The rows of each matrix lie in a flat space through zero, up to rounding. After each matrix: how many dimensions does the smallest such space have?

array([[-39,  28,  17,  18,  16,   3,   9, -31, -18,   7,  -8,   2,  -2,
        -15,  11,  17,  -9,  10, -11,   0, -13],
       [ 28, -19,  -8, -12, -15,   7,  -4,  28,  22, -14,   7,  14,  12,
         10, -13, -14,   9, -25,   9,  -1,   6],
       [ 17,  -8, -18,  -4,  -3,  -6,  12,  14,   7,  -8,   0,   6,   7,
         12,  -6,   1, -14, -13,  23,  12,  -1],
       [ 18, -12,  -4,  -8, -11,   4,  -4,  17,  16, -10,  12,  15,  14,
         14,  -9, -10,  14, -19,   8,   4,   4],
       [ 16, -15,  -3, -11,   6,  -8, -18,  30,  -1,  14, -18, -17,  -6,
          6,  14, -10,  -9,  15,   2,  -2,   6],
       [  3,   7,  -6,   4,  -8,  -2,  12,  -2,   8, -15,  10,   7,  10,
         14,  -7,  -1,   0, -11,  18,   8,   1],
       [  9,  -4,  12,  -4, -18,  12, -15,  21,  20, -15,  12,  14,  18,
         14,  -4, -21,  29, -16,  -3,  -8,   8],
       [-31,  28,  14,  17,  30,  -2,  21, -68, -19,  12,  10,   5, -19,
        -15, -11,  38, -15,   8, -10,  12, -15],
       [-18,  22,   7,  16,  -1,   8,  20, -19,  -2, -14,   0,   6,   3,
         -5,  -5,   8,  -6,  -6,   2,  -1,  -7],
       [  7, -14,  -8, -10,  14, -15, -15,  12, -14,  26, -16, -22, -14,
         -3,  17,   2, -14,  25,  -3,   2,   3],
       [ -8,   7,   0,  12, -18,  10,  12,  10,   0, -16,  -4,   1,   9,
         -2,   1,  -7,   8,  -3,  -3,  -9,  -1],
       [  2,  14,   6,  15, -17,   7,  14,   5,   6, -22,   1, -17,  -3,
         11,  -5, -10,   7,   8,   3, -10,   9],
       [ -2,  12,   7,  14,  -6,  10,  18, -19,   3, -14,   9,  -3,  -8,
          0, -17,   6,   7,   0,  -6,  -5,   1],
       [-15,  10,  12,  14,   6,  14,  14, -15,  -5,  -3,  -2,  11,   0,
         -9,  -7,  13,   3,  -4, -15,  -2, -11],
       [ 11, -13,  -6,  -9,  14,  -7,  -4, -11,  -5,  17,   1,  -5, -17,
         -7,  -7,  11,  -8,   6,  -6,   5,   0],
       [ 17, -14,   1, -10, -10,  -1, -21,  38,   8,   2,  -7, -10,   6,
         13,  11, -22,  11,   7,   0,  -7,  11],
       [ -9,   9, -14,  14,  -9,   0,  29, -15,  -6, -14,   8,   7,   7,
          3,  -8,  11,  -1,  -7,  10,   8,  -8],
       [ 10, -25, -13, -19,  15, -11, -16,   8,  -6,  25,  -3,   8,   0,
         -4,   6,   7,  -7,  -2,  -1,  12,  -5],
       [-11,   9,  23,   8,   2,  18,  -3, -10,   2,  -3,  -3,   3,  -6,
        -15,  -6,   0,  10,  -1, -24, -16,  -2],
       [  0,  -1,  12,   4,  -2,   8,  -8,  12,  -1,   2,  -9, -10,  -5,
         -2,   5,  -7,   8,  12, -16, -12,   3],
       [-13,   6,  -1,   4,   6,   1,   8, -15,  -7,   3,  -1,   9,   1,
        -11,   0,  11,  -8,  -5,  -2,   3,  -9]])

8

array([[ -2,  -1,   1,   0,   9,  -5,  10,  18, -13,  -9,  10, -12,  -6,
          8,   6,   6,  10, -10,  -3,   6,   6],
       [ -1,  28,   0,  26, -17,  10, -13, -19,   8,   3, -33,   3,  18,
        -26,  11,  -1,   9,  17,   8,  -4, -16],
       [  1,   0,  36,  31,   2, -23, -11, -16,   7, -16,  -2,  29,  19,
         10,  26,   3,  12,   5,   4,   3, -11],
       [  0,  26,  31,  61,   0, -18, -19,  -1, -12, -26, -15,   6,  30,
        -10,  40,   9,  39,  11,   6,   6, -20],
       [  9, -17,   2,   0,   5,  -8,  11,  10,  -5,  -6,  12,   6, -12,
         18,  -5,   8,   0, -10, -13, -17,   9],
       [ -5,  10, -23, -18,  -8,  20,  -2,  -6,   5,  17, -14, -12,  -2,
        -19, -14,  -7, -11,   7,   7,   2,  -1],
       [ 10, -13, -11, -19,  11,  -2,  24, -11,   2,  -7, -22,  12, -15,
         17,  16,  11,  -5, -13,   5,  -3,   4],
       [ 18, -19, -16,  -1,  10,  -6, -11,  17, -19,  -5,  18, -13,  -4,
          6, -12,   1,   4,   0,  -9,  -7,  -2],
       [-13,   8,   7, -12,  -5,   5,   2, -19,  20,   7,  -9,   8,   6,
         -5,   7,  -8, -12,   3,  12,  19,  -3],
       [ -9,   3, -16, -26,  -6,  17,  -7,  -5,   7,  26,   0,  -5,  -3,
        -16, -29, -12, -19,   7,   6,  -1,   5],
       [ 10, -33,  -2, -15,  12, -14, -22,  18,  -9,   0,  50,  -8,  -1,
         14, -25, -13, -11,   1, -10,   8,   1],
       [-12,   3,  29,   6,   6, -12,  12, -13,   8,  -5,  -8,  26,   4,
         12,  19,   6,   4,  -7,   9,   5,   5],
       [ -6,  18,  19,  30, -12,  -2, -15,  -4,   6,  -3,  -1,   4,  17,
        -12,   7,  -3,  10,  11,  -1,   1, -10],
       [  8, -26,  10, -10,  18, -19,  17,   6,  -5, -16,  14,  12, -12,
         32,  12,   8,   0, -17,  -5,   3,   8],
       [  6,  11,  26,  40,  -5, -14,  16, -12,   7, -29, -25,  19,   7,
         12,  45,  18,  21,  -6,  -4,  -6,  -9],
       [  6,  -1,   3,   9,   8,  -7,  11,   1,  -8, -12, -13,   6,  -3,
          8,  18,  12,  12,  -7,   2,  -4,   0],
       [ 10,   9,  12,  39,   0, -11,  -5,   4, -12, -19, -11,   4,  10,
          0,  21,  12,  25,   3,  -4, -11,  -9],
       [-10,  17,   5,  11, -10,   7, -13,   0,   3,   7,   1,  -7,  11,
        -17,  -6,  -7,   3,  10,   2,   4,  -4],
       [ -3,   8,   4,   6, -13,   7,   5,  -9,  12,   6, -10,   9,  -1,
         -5,  -4,   2,  -4,   2,  -4, -14,   2],
       [  6,  -4,   3,   6, -17,   2,  -3,  -7,  19,  -1,   8,   5,   1,
          3,  -6,  -4, -11,   4, -14,  -9,  -4],
       [  6, -16, -11, -20,   9,  -1,   4,  -2,  -3,   5,   1,   5, -10,
          8,  -9,   0,  -9,  -4,   2,  -4,   6]])

7

array([[ 50,   6,  15, -18, -42,   4,  12, -15,  22,  11,   1,  -6,   4,
         20,  17,  -2,   6,  10,  42,  -6,  25],
       [  6,  -1, -19, -10, -22,   6, -13,   3,  26, -23, -22,  24,   4,
        -16,  12,  -8,  21,   5, -12, -33,  -6],
       [ 15, -19, -14,   8, -21,   9,  16,   7,   5, -17, -15,  14,  -3,
         -7,  24,  -3,  21,  -2,  18, -19, -21],
       [-18, -10,   8,  78,  37,  12, -17,  19, -37, -10,  20,  12, -21,
         21,   3,  29,  13, -17, -32, -31, -40],
       [-42, -22, -21,  37,  56,  17,  -1,  31, -33,  -1,  11,   6,   2,
          2, -24, -13, -13, -21, -27,   9,  -2],
       [  4,   6,   9,  12,  17,  19,  -2,  13, -15,  12,  23, -15, -15,
         37, -26,  -2, -22,  -5,  -7,  19,  26],
       [ 12, -13,  16, -17,  -1,  -2,  -6,  -5,  27,   3,  15,  -2,   2,
        -36, -27,  32,  36,  -2, -18,  -3,  24],
       [-15,   3,   7,  19,  31,  13,  -5,  22,  13,  11,  28,  -5,   0,
         -6, -18,  13,  11,  -4, -17, -13,  34],
       [ 22,  26,   5, -37, -33, -15,  27,  13,  53,  -2,  11,   0,   3,
          8,  32,  -8,  34,  19,  57, -29,  13],
       [ 11, -23, -17, -10,  -1,  12,   3,  11,  -2,  -9,  -4,  15,   7,
          9, -17, -20,   7, -12,   4,   2,   7],
       [  1, -22, -15,  20,  11,  23,  15,  28,  11,  -4,   9,   9,   3,
         -8,   2,  -4,  22,  -9,   9, -19,  17],
       [ -6,  24,  14,  12,   6, -15,  -2,  -5,   0,  15,   9,  -6,   8,
         16,  21,   0,  -8,   7,  17, -12,  -2],
       [  4,   4,  -3, -21,   2, -15,   2,   0,   3,   7,   3,   8,  23,
         21,  -2, -27,  -3,  -3,  26,  -1,   7],
       [ 20, -16,  -7,  21,   2,  37, -36,  -6,   8,   9,  -8,  16,  21,
          2, -21,  -8,  -9,  -9, -33, -21,  54],
       [ 17,  12,  24,   3, -24, -26, -27, -18,  32, -17,   2,  21,  -2,
        -21,  19,  43,  58,   8, -14, -57, -32],
       [ -2,  -8,  -3,  29, -13,  -2,  32,  13,  -8, -20,  -4,   0, -27,
         -8,  43,  19,  24,   3,  24, -16, -54],
       [  6,  21,  21,  13, -13, -22,  36,  11,  34,   7,  22,  -8,  -3,
         -9,  58,  24,  42,  16,  59, -40, -14],
       [ 10,   5,  -2, -17, -21,  -5,  -2,  -4,  19, -12,  -9,   7,  -3,
         -9,   8,   3,  16,   7,   2, -13,  -7],
       [ 42, -12,  18, -32, -27,  -7, -18, -17,  57,   4,   9,  17,  26,
        -33, -14,  24,  59,   2,   1, -38,  41],
       [ -6, -33, -19, -31,   9,  19,  -3, -13, -29,   2, -19, -12,  -1,
        -21, -57, -16, -40, -13, -38,  70,  23],
       [ 25,  -6, -21, -40,  -2,  26,  24,  34,  13,   7,  17,  -2,   7,
         54, -32, -54, -14,  -7,  41,  23,  59]])

9

array([[-41,   8,  11,  19,  15, -22,   1,  -4,   1, -17,   4,   4,   7,
        -10,  -6,   9, -13, -25,  -6,   2,   4],
       [  8, -34, -13,   2,  16,   9, -27, -21,   4,   3,   3,   0,  18,
        -13,  -4,   1,   9,  10,  -4, -13,  31],
       [ 11, -13, -38,   2, -21,  28,   6,   8,  12,  20, -18,   1,  13,
         -3, -16, -14,  27,  -6,   1,  13,  -3],
       [ 19,   2,   2, -23, -24,  28,  15,  14,  -3,  37,   0,   7, -22,
          0,  10,  -6,   4,  -5, -11,  14,  -2],
       [ 15,  16, -21, -24,  23,  -4, -10,  15, -12, -37, -14,  -4,  39,
          1,  46,  39, -14, -33,  23,  -1, -10],
       [-22,   9,  28,  28,  -4, -68,   1, -20, -23, -14,   5, -34, -23,
         10, -12, -17, -11,  23,   0, -19,  15],
       [  1, -27,   6,  15, -10,   1, -52, -23,  -4,   2,  29,  -8,   3,
         -2, -53, -31, -10,  28,   8, -18,   5],
       [ -4, -21,   8,  14,  15, -20, -23, -55, -15,  22,  17, -22, -22,
          6, -30,  -8, -10,  37,  -8, -18,  28],
       [  1,   4,  12,  -3, -12, -23,  -4, -15, -50,  16,  -1, -34, -17,
        -22, -10, -20, -10,   8,  -3, -13,   3],
       [-17,   3,  20,  37, -37, -14,   2,  22,  16, -22,   3,   2,  -3,
          1, -41, -40,   4,  29,  10,  -8, -26],
       [  4,   3, -18,   0, -14,   5,  29,  17,  -1,   3, -32,  -6,   9,
        -10,  24,   3,  15,  -7,  -4,   7, -10],
       [  4,   0,   1,   7,  -4, -34,  -8, -22, -34,   2,  -6, -29,  -2,
         -6,   6,  -5,   4,   3,  -7, -13,  15],
       [  7,  18,  13, -22,  39, -23,   3, -22, -17,  -3,   9,  -2, -12,
         14,  47,  42, -10, -19,  -5,  -1,  21],
       [-10, -13,  -3,   0,   1,  10,  -2,   6, -22,   1, -10,  -6,  14,
        -54,  -3,  -8,   6,  -9,   9,  -9,   5],
       [ -6,  -4, -16,  10,  46, -12, -53, -30, -10, -41,  24,   6,  47,
         -3, -63,   0,  -1, -21,  10, -12,  30],
       [  9,   1, -14,  -6,  39, -17, -31,  -8, -20, -40,   3,  -5,  42,
         -8,   0,  -4,  26, -25,  -1, -12,  10],
       [-13,   9,  27,   4, -14, -11, -10, -10, -10,   4,  15,   4, -10,
          6,  -1,  26, -53, -10,  -8,   1,  13],
       [-25,  10,  -6,  -5, -33,  23,  28,  37,   8,  29,  -7,   3, -19,
         -9, -21, -25, -10, -24,   2,  27, -24],
       [ -6,  -4,   1, -11,  23,   0,   8,  -8,  -3,  10,  -4,  -7,  -5,
          9,  10,  -1,  -8,   2, -24,   3,   0],
       [  2, -13,  13,  14,  -1, -19, -18, -18, -13,  -8,   7, -13,  -1,
         -9, -12, -12,   1,  27,   3, -21,  12],
       [  4,  31,  -3,  -2, -10,  15,   5,  28,   3, -26, -10,  15,  21,
          5,  30,  10,  13, -24,   0,  12, -69]])

13

array([[-18,  10,   1,  -6,   1,   6,  -8,  -5, -13,  -2,   8,  -3,   3,
          4,  12,  -9,   0,  -2, -17,   7,   1],
       [ 10,   4,   6,  -2,   1,   7,  24,  21,  -1,   5,   9,  14,  10,
         -8, -10,  -4,  13,  23,  12, -12,  29],
       [  1,   6, -31,  11,   1,  -1,   1, -13,   6,   9,   1,   0,  -1,
         -1,  -2,  -1,  -4,   8,  -5,   8,   8],
       [ -6,  -2,  11, -37,  -1,  -5,  -7,  -3,   7,   8, -15,  11,   6,
         10, -13,   4,   6,  -3, -11, -13,   4],
       [  1,   1,   1,  -1, -13,  -1,  -5,   5,   1, -15,   0,  -5,  -9,
          1,   1,   5,  13,  -4, -30,  -2,  -9],
       [  6,   7,  -1,  -5,  -1, -63,  -7,  -9, -12,  -9,  -6,   4,   0,
         12,  -5,   0,  -2,  10,  -9,   4,  12],
       [ -8,  24,   1,  -7,  -5,  -7,   0, -19,  -1,  17, -10,  25,   3,
         13, -14,   8,   6, -13,   8, -11,   7],
       [ -5,  21, -13,  -3,   5,  -9, -19,  11,  -7,   6,  -4,   0,  10,
          4, -20, -10,  19,   7,   8,  -4,  19],
       [-13,  -1,   6,   7,   1, -12,  -1,  -7, -23,  -5,  -6,  -1,  -7,
          0,  10,   1,  10,   1,   2,   6,  -4],
       [ -2,   5,   9,   8, -15,  -9,  17,   6,  -5,  -2,  10,   4,  -6,
          3,   0,  -6,  15,  13,   7,  -5,   3],
       [  8,   9,   1, -15,   0,  -6, -10,  -4,  -6,  10, -13,  -4,  -7,
        -10,   3,  -2,   8,  10,  -5,   6,  -2],
       [ -3,  14,   0,  11,  -5,   4,  25,   0,  -1,   4,  -4,  -8, -12,
          2,  -3,  13,   4,  -1,  -2, -30,   7],
       [  3,  10,  -1,   6,  -9,   0,   3,  10,  -7,  -6,  -7, -12, -27,
          0,  -2, -21,   4,   3,   6,  15,  -1],
       [  4,  -8,  -1,  10,   1,  12,  13,   4,   0,   3, -10,   2,   0,
        -24, -11,   6,   4,  -5,   1, -21,   0],
       [ 12, -10,  -2, -13,   1,  -5, -14, -20,  10,   0,   3,  -3,  -2,
        -11, -26,  14, -28, -17, -13,  11,  -9],
       [ -9,  -4,  -1,   4,   5,   0,   8, -10,   1,  -6,  -2,  13, -21,
          6,  14, -22,  -1,  -5,  -7, -27,   9],
       [  0,  13,  -4,   6,  13,  -2,   6,  19,  10,  15,   8,   4,   4,
          4, -28,  -1, -21,  11,  20, -15,   1],
       [ -2,  23,   8,  -3,  -4,  10, -13,   7,   1,  13,  10,  -1,   3,
         -5, -17,  -5,  11,  -2,   8, -15,  -6],
       [-17,  12,  -5, -11, -30,  -9,   8,   8,   2,   7,  -5,  -2,   6,
          1, -13,  -7,  20,   8, -26,   3, -12],
       [  7, -12,   8, -13,  -2,   4, -11,  -4,   6,  -5,   6, -30,  15,
        -21,  11, -27, -15, -15,   3,  -3,   1],
       [  1,  29,   8,   4,  -9,  12,   7,  19,  -4,   3,  -2,   7,  -1,
          0,  -9,   9,   1,  -6, -12,   1,  -8]])

17

array([[-39,  18,   7, -13,  37,  21,   0,  -1,   6,  27,  -3,   7,  19,
         11,  14,  18,   7,   3,  13, -63, -18],
       [ 18, -11,   2, -12,  13,  15,  -2, -29,  -6,  19, -14,   8,  15,
         -7, -25,  -3,  14, -19,  -1,  -7,  23],
       [  7,   2,  -2,   4,  -7, -20,  12,  -5, -16,  16,  20,  10,  -4,
          0,   5, -21,   8,  29,  12,  -9,  -7],
       [-13, -12,   4, -18,  -6, -21,   2, -11,  13, -13, -25, -20, -21,
         -2,  -8,  24, -12, -21,  -5,  21,  10],
       [ 37,  13,  -7,  -6, -38,  29, -17,  25,   6,  11,   8,  -2,  27,
        -10,   7, -29,  23,  18,  -1, -33,   8],
       [ 21,  15, -20, -21,  29,  10,  -1,  -5,   6,  -1, -24,  23,  25,
         -7, -20,   7,  -9, -26, -40,   6,   9],
       [  0,  -2,  12,   2, -17,  -1, -19, -27,  -4,  31,  18, -11, -21,
          5,   4,  -7,  20,  28,  31,  -9, -15],
       [ -1, -29,  -5, -11,  25,  -5, -27,  45,  16, -26, -22, -18,  -3,
        -21, -15,  16, -11,  27,  -8, -15, -22],
       [  6,  -6, -16,  13,   6,   6,  -4,  16,  -4,   1, -27, -10, -12,
         -7, -18,  17, -27, -33,   7,   9,   7],
       [ 27,  19,  16, -13,  11,  -1,  31, -26,   1, -35,   3,  -2, -18,
        -27,   2, -30, -23,  16,  -8,  25,  23],
       [ -3, -14,  20, -25,   8, -24,  18, -22, -27,   3,  10,   1, -23,
          3,  14,  19,  10,  18,  16,   1, -23],
       [  7,   8,  10, -20,  -2,  23, -11, -18, -10,  -2,   1, -42,   6,
         -8,   9,   3,  20,  10,   3,  -2,  -4],
       [ 19,  15,  -4, -21,  27,  25, -21,  -3, -12, -18, -23,   6,  11,
        -15, -12, -19,  14,  -2, -24, -33,  -4],
       [ 11,  -7,   0,  -2, -10,  -7,   5, -21,  -7, -27,   3,  -8, -15,
        -37,  -2, -24, -12,  -3,   8,  56,   5],
       [ 14, -25,   5,  -8,   7, -20,   4, -15, -18,   2,  14,   9, -12,
         -2, -25,  -4,  25,  27,  -8,  -7, -17],
       [ 18,  -3, -21,  24, -29,   7,  -7,  16,  17, -30,  19,   3, -19,
        -24,  -4, -72, -32,   0, -17,  33,  21],
       [  7,  14,   8, -12,  23,  -9,  20, -11, -27, -23,  10,  20,  14,
        -12,  25, -32,   5,  27,  -3,   0,   2],
       [  3, -19,  29, -21,  18, -26,  28,  27, -33,  16,  18,  10,  -2,
         -3,  27,   0,  27,  10,  15, -34, -40],
       [ 13,  -1,  12,  -5,  -1, -40,  31,  -8,   7,  -8,  16,   3, -24,
          8,  -8, -17,  -3,  15, -26,  11,   7],
       [-63,  -7,  -9,  21, -33,   6,  -9, -15,   9,  25,   1,  -2, -33,
         56,  -7,  33,   0, -34,  11, -39,   0],
       [-18,  23,  -7,  10,   8,   9, -15, -22,   7,  23, -23,  -4,  -4,
          5, -17,  21,   2, -40,   7,   0,  -5]])

17

array([[-13,   5,   1,   1,   4, -24,  -6,   1,   0,   0,   1,  -5,   1,
          1, -16,   0,  -5,   8,   2,   0,  -4],
       [  5, -19,   6,   4,  -8,  11,  -3,   3,   6,  -3,   4,  -4,   1,
          5,  20, -10,  12,  -1,  -1,  -8,   3],
       [  1,   6, -16,   1,  11,   2,  20,   1,  -2,  -1,  -1,  -4,   1,
         -2,  -2,  22,  -9, -11,  -1,   2,  -5],
       [  1,   4,   1,  -2,   4,  -8,   1,   3,   0,  -5,   4,   2,   3,
          0, -13,  12,   1,   8,  -8,  -5,   2],
       [  4,  -8,  11,   4,  -7,   7,  -3,  10,  -6,  -1,   6,   2,   5,
         10,  -6,   7,   7,  10,  -2,   1,   0],
       [-24,  11,   2,  -8,   7, -34, -14, -10,   8,   2,  -8,   3,  -5,
        -16, -10, -14, -14,  -1,   9,  -5,  -2],
       [ -6,  -3,  20,   1,  -3, -14, -11,  -9, -16,   6,  10,  -9,  -4,
          2,  24,  11, -14,  17,   5,   6,  -4],
       [  1,   3,   1,   3,  10, -10,  -9, -16,   8,  -1,   4,  -5, -10,
         -7,  29, -10,  -6,  -6,  -5,  -8,  -1],
       [  0,   6,  -2,   0,  -6,   8, -16,   8,  -4,   3,  -9,   8,   1,
         -1, -29, -15,  -4,  -5,   5,   6,  -4],
       [  0,  -3,  -1,  -5,  -1,   2,   6,  -1,   3,  -3,  -1,   2,   1,
         -6,   6,   6,  -1,  -1,  -1,  -6,   4],
       [  1,   4,  -1,   4,   6,  -8,  10,   4,  -9,  -1,   8,  -7,   3,
          7,  -5,  25,  -4,   8,  -3,   5,  -5],
       [ -5,  -4,  -4,   2,   2,   3,  -9,  -5,   8,   2,  -7,   2,  -7,
         -9,  14, -19,  -7, -19,   7,  -6,  -5],
       [  1,   1,   1,   3,   5,  -5,  -4, -10,   1,   1,   3,  -7,  -6,
          0,  20,  -6,  -3,  -2,  -1,   0,  -2],
       [  1,   5,  -2,   0,  10, -16,   2,  -7,  -1,  -6,   7,  -9,   0,
         -2,   5,  17,  -7,   7, -10,  -7,   1],
       [-16,  20,  -2, -13,  -6, -10,  24,  29, -29,   6,  -5,  14,  20,
          5, -84,  53, -13,  24,  11,  26,  -4],
       [  0, -10,  22,  12,   7, -14,  11, -10, -15,   6,  25, -19,  -6,
         17,  53,  29,  -2,  19,  -1,   8,  -7],
       [ -5,  12,  -9,   1,   7, -14, -14,  -6,  -4,  -1,  -4,  -7,  -3,
         -7, -13,  -2, -21,  -6,   1,   0,  -8],
       [  8,  -1, -11,   8,  10,  -1,  17,  -6,  -5,  -1,   8, -19,  -2,
          7,  24,  19,  -6,  -3,  -4,   4,  -5],
       [  2,  -1,  -1,  -8,  -2,   9,   5,  -5,   5,  -1,  -3,   7,  -1,
        -10,  11,  -1,   1,  -4,  -1,  -5,   7],
       [  0,  -8,   2,  -5,   1,  -5,   6,  -8,   6,  -6,   5,  -6,   0,
         -7,  26,   8,   0,   4,  -5, -12,   7],
       [ -4,   3,  -5,   2,   0,  -2,  -4,  -1,  -4,   4,  -5,  -5,  -2,
          1,  -4,  -7,  -8,  -5,   7,   7,  -5]])

9
